The groups are shells around one centre, one inside the other: the same stretched ball of 7 dimensions in 8 sizes.
In the rows, zero is written as 128.
Some rows, each with its group after it:
[110  69  96 132 167  96 150 151 116 135 132 123 153 139  84 134]
(0)
[160 186 129  99 160 165 101 109  83 172 146 129 102  59 145 163]
(7)
[144 146 133 106  90 163 119 114 134 113 102 160 120 137 157 135]
(0)
[ 76  45 104 147 150  82 182 178 134  66 138  72 189 199 100 156]
(5)
[113 120 169 158  97  88 162 143 153 143 151 120  87 130 170  82]
(1)
[117 109 128 128 148 152 131 154 113 106 131 124 154 141 100 162]
(6)
[115  55  81 108 169  87 183 158 111 111 134 115 162 154 130 163]
(5)
[135 192 132 133 113 121  78  85 133 172 137 104  85  89 131  89]
(5)
[114  93 134 134 158 130 141 169 123 127 161 121 124 135 105 136]
(6)
[122 114 154 139 133 140 157 155 112 122 131 138 137 125 135 151]
(0)
[ 97  77 124 135 111 115 178 158 135  61 109 109 180 192 138 160]
(4)
[123 129 153 128  87 152 168 135 120  78  90 139 163 154 173 171]
(7)
[129  68  62  99 189 108 147 140  93 141 119 140 166 126  86 164]
(2)
[152 134  87  78 118 172  93 106 127 114 100 163 132 140 123 147]
(6)
[ 90  93 143 182 103  74 169 133 135 122  93 117 166 150 106 106]
(5)
[139 119 121  86 122 204 103 152 135  78 134 154 127 165 125 165]
(3)
[ 99 102 116 151 123  59 176 126 126 121 117  85 156 144 145 125]
(4)
[ 96  99 133 137 103 108 152 154 159  73 146  84 135 188 149 125]
(7)
[135  73  70  89 155 141 115 140 128 122 119 164 139 154  83 136]
(2)
[123 154 164 151 116 118  91 132 161 174 184 113  46 106 126  54]
(1)
[156 180 115 104 149 160  69  98 107 180 140 138  90  72 110 124]
(4)
[127 126 158 144 131 122 124 146 138 170 164 141  74 104 125  86]
(2)
[114 109 115 130 145  83 157 137 124 134 150  90 124 129 147 128]
(6)
[112 109 148 150 100  92 168 136 140 126 121 126 124 141 157 107]
(0)
[120 100 107 118  92  89 155 119 155 112 111 129 123 164 164 103]
(3)
[150 153 107  88 108 155  87 105 144 133 132 142  89 129 146 113]
(4)
[151 168 113 103  72 153  71  78 158 140  96 165  90 130 137  83]
(5)
[118 145 179 164  65 109 147 119 153 136 111 140 102 130 167  82]
(2)
[ 93 103 125 157 151  79 154 148 123 124 151  71 146 139 112 130]
(4)
[113 101  91 126 105  99 112 113 159 117 109 123 132 167 103  91]
(7)
[ 97 102 159 168 126  78 192 155 121 121 136  94 145 134 154 133]
(6)
[108  68 125 132 131 127 137 171 155 107 150 139 119 172  99 108]
(1)
[162 154 100  97 169 159  67 105 103 199 139 167  87  66  83 116]
(1)
[138 180 157 131  89 142 126 101 121 134 108 130 116 106 173 132]
(0)
[122 143 164 127  74 160 147 138 143  72 116 125 134 165 182 151]
(1)
[140 104 106 110 191 129 142 146  83 169 144 145 131  85 106 161]
(7)
[164 130  58  78 183 135  84  96  93 195 122 164 113  74  84 132]
(3)
[154 146  68  80 122 166  62  83 128 136  89 163 130 128  90 127]
(3)
[160 169 148 115 108 178 102 103 110 164  98 191 106  83 133 128]
(7)
[132 105  79  97 117 117 129 110 133 113  97 138 146 154 130 133]
(4)
[157 190 174 129 114 151 131 108  98 179 126 156  89  57 180 133]
(3)
[107  51 108 126 149 105 172 171 130 105 136 132 151 167 112 141]
(2)
[109 110 117 160 116  44 163 106 130 163 106 111 134 118 134  88]
(3)
[107 159 164 159  67 124 127 114 152 100 109 102 130 152 153 109]
(2)
[138 124 113 127 118  97 138 101 121 170 100 157 118 103 135 102]
(1)
[150 174 139  95 106 185  99 117 127 115 133 138 101 121 165 148]
(4)
[116 135 150 133 124 128 176 143 102  95 124  96 160 132 175 184]
(1)
[ 90 147 185 180  88  87 168 140 145 106 148  62 123 144 178 113]
(1)
[115 124 155 132  71 141 143 139 160  80 120 129 122 175 167 119]
(2)
[137 185 179 137  88 173 107 118 129 129 126 138 100 109 157 126]
(0)
[163 140  93  81 157 168  82 113 110 168 134 170  97  92 107 133]
(6)
[153 144  92  83 183 148 104 124  92 162 159 123 107  84 126 161]
(7)
[147 179 172 125  93 161 121 117 126 142 131 147  87  99 180 124]
(4)
[133 154 177 148 147 134 164 142  82 161 140 128 123  70 158 162]
(3)
[151 161 132  99  99 187  73 114 146 130 129 165  85 127 129 110]
(6)
[144 152 150 109 156 196 120 151  89 124 145 141 129  99 131 189]
(5)
[156 173 140 111  81 152 125  87 117 143  80 172 118 101 176 132]
(5)
[114 138 129 132 114 100  99 129 172 137 182  82  66 143 140  68]
(3)
[147 123 101 103 121 146 109 108 123 146  96 177 125 121 113 122]
(6)
[154 116 111  91 109 175 111 122 130 127  96 201 120 135 123 131]
(5)
[146 128 105 109 127 134 120 107 113 153  97 166 130 109 121 130]
(0)
[101 116 150 168  91  71 138 129 169 143 141 106  94 145 135  56]
(2)
[160 180 161 115 120 168 116 113 103 170 129 165  88  69 165 136]
(7)
[119  83 118 125 138 124 171 151 110 107 107 143 167 147 126 164]
(0)

New rows. What belongs after each?
[ 98  88 124 144 123 112 129 154 155 102 143 106 132 173  97 107]
(4)
[127 120 122 128 141 109 166 127  97 135 111 125 154 111 146 160]
(0)
[144 132 101  89  91 180 106 106 131  87  74 170 155 161 130 156]
(7)
[142 160 119 107 107 143 122 100 116 124 102 132 133 119 159 148]
(0)
[168 183 133  75  91 223  70 107 135 112 118 176  91 125 156 144]
(5)
[160 142  54  66 157 152  53  92 127 164 136 146  93 109  92 115]
(3)
[127 181 185 145  80 144  93 126 168 141 173 112  47 120 166  70]
(1)
[128  95  60  98 171 117 103 122 119 140 129 123 141 134  76 134]
(2)
[146 168 176 126 125 160 101 140 135 171 182 143  46  85 154  97]
(5)
[ 75  39 149 182 141  53 211 189 139 112 149  97 152 168 117 112]
(3)
[125 164 173 152 113 146 133 128 111 136 124 125 125 102 143 140]
(0)
[132 110  97 121 157 125 127 120  97 152 101 149 156 108  87 147]
(4)
[149 141  66  91 149 141  85  86 103 154  93 147 144 105  89 143]
(5)
[100  53 128 145 107  87 207 159 135  87  96 139 174 180 146 140]
(3)
[103  98  94 143 162  70 133 130 124 149 143  85 138 128  91 111]
(7)
[116 118 113 128 126 129  80 132 163 133 157 116  93 151  85  80]
(5)
[160 158 102  88 133 174  95  98 100 144  98 165 132  99 122 159]
(0)
[118 141 130 146  94 105 131 101 133 132  94 123 139 130 132 110]
(6)
[127 143 132 136 103  85 119 108 157 166 149 114  70 116 157  63]
(1)
[146 117 125 111 111 156 123 124 127 139  99 190 120 125 123 122]
(7)
[121 109 152 145  98 112 138 140 157 142 135 152  91 138 138  77]
(7)
[135 173 121 118 100 156  66  96 146 131 123 123 103 128 114 103]
(1)
[132  89  75  95 151 111 134 128 123 132 124 136 135 139 118 135]
(6)
[106  58 106 148 172  72 187 155  98 146 117 128 171 125  96 144]
(1)
[123  94  93 122 157 122 127 133 112 137 114 140 154 129  81 139]
(0)
[100 148 200 180  65 115 137 141 170 116 146 104  90 148 160  75]
(7)
[113 154 177 163  36 118 153 106 155  98  78 133 136 155 180 104]
(5)
[134 150 101 103 131 154 124 107  95 101  92 116 175 129 133 190]
(1)
[106  90 135 125  93 128 149 159 167  69 140 116 125 196 152 120]
(5)
[129 139 131 136 109 114 147 106 111 139  89 139 147 113 144 136]
(0)
[161 127  76  79 148 144  87 103 121 171 123 172  97 102 109 115]
(7)
[114 184 199 163 102 154 112 141 136 124 166  90  92 114 151 119]
(3)
[131 134 122 134 141  86 116 117 135 191 160 120  72  91 129  74]
(7)
[102  72  67 120 165  83 122 141 140 120 149  87 143 164  78 117]
(5)
[126 151 172 150  60 114 149 113 152 131 108 143 100 130 186  90]
(1)
[ 83 108 191 207  78  62 176 146 161 132 128 105 119 147 140  65]
(3)
[152 110  89  78 135 177 109 126 117 115 103 179 139 139 113 159]
(4)
[123 103 137 131 144 163 127 159 117 119 129 153 141 135  91 148]
(7)
[105  84 138 145 161 131 149 176 117 115 152 119 145 142  92 148]
(7)
[123 148 160 148 144 112 109 143 139 177 194 102  58  92 129  81]
(7)
[137 133  99  97 118 155 127 110 109  97  86 139 167 143 136 175]
(6)
[114 131 110 130  92 100 108 105 164 119 122 104 114 158 130  85]
(7)
[130 129 147 118 113 167 138 145 123  98 124 141 134 142 148 159]
(0)
[135 158 157 146 110 118 126 111 123 172 125 142  96  88 144  99]
(0)
[121 150 154 130  87 166  81 135 172 105 153 123  84 159 124  91]
(5)
[169 179 115  92 148 171  81  95  95 185 125 165  94  62 125 138]
(4)
[109 106 154 160 119  85 174 144 128 141 131 120 126 125 146 111]
(0)
[133 132 135 117 132 143 153 136 103 119 122 130 142 119 157 170]
(0)
[154 184 140 109 136 140  97 109 118 181 166 123  61  71 162 112]
(7)
[118 176 192 151  72 144 130 131 151 106 146 101  94 135 187 114]
(7)
[140 138 136 129  88 129 138 102 125 142  80 172 129 117 149 117]
(7)
[110 144 144 152 121  85 141 125 133 143 153  78 108 118 153 107]
(6)
[144 148  83  87 173 135  93 115 107 153 159 102 108 100 122 147]
(1)
[134 171 132 125 120 119  79 107 151 169 170 103  57 103 136  73]
(7)
[114  72  88 105 143 121 144 154 136  91 133 119 151 176 114 147]
(6)
[ 95 151 169 182  77  70 133 116 168 138 145  75  93 138 153  58]
(5)
[115 119 133 131 108 164 151 136 106  67  75 135 201 162 120 193]
(3)
[100  75 124 154 118  52 189 142 140 130 124 110 138 151 145 102]
(7)
[ 94 106 159 158  71 100 186 145 152  68 107 102 157 185 176 131]
(7)
[102  68 111 145 139  91 178 150 116 109 103 125 180 156 106 146]
(0)
[ 86  91 136 156  77 104 155 143 165  61 104 100 165 205 128 117]
(1)
[131 107  82 118 135 123 105 105 122 147  88 159 149 129  74 117]
(5)
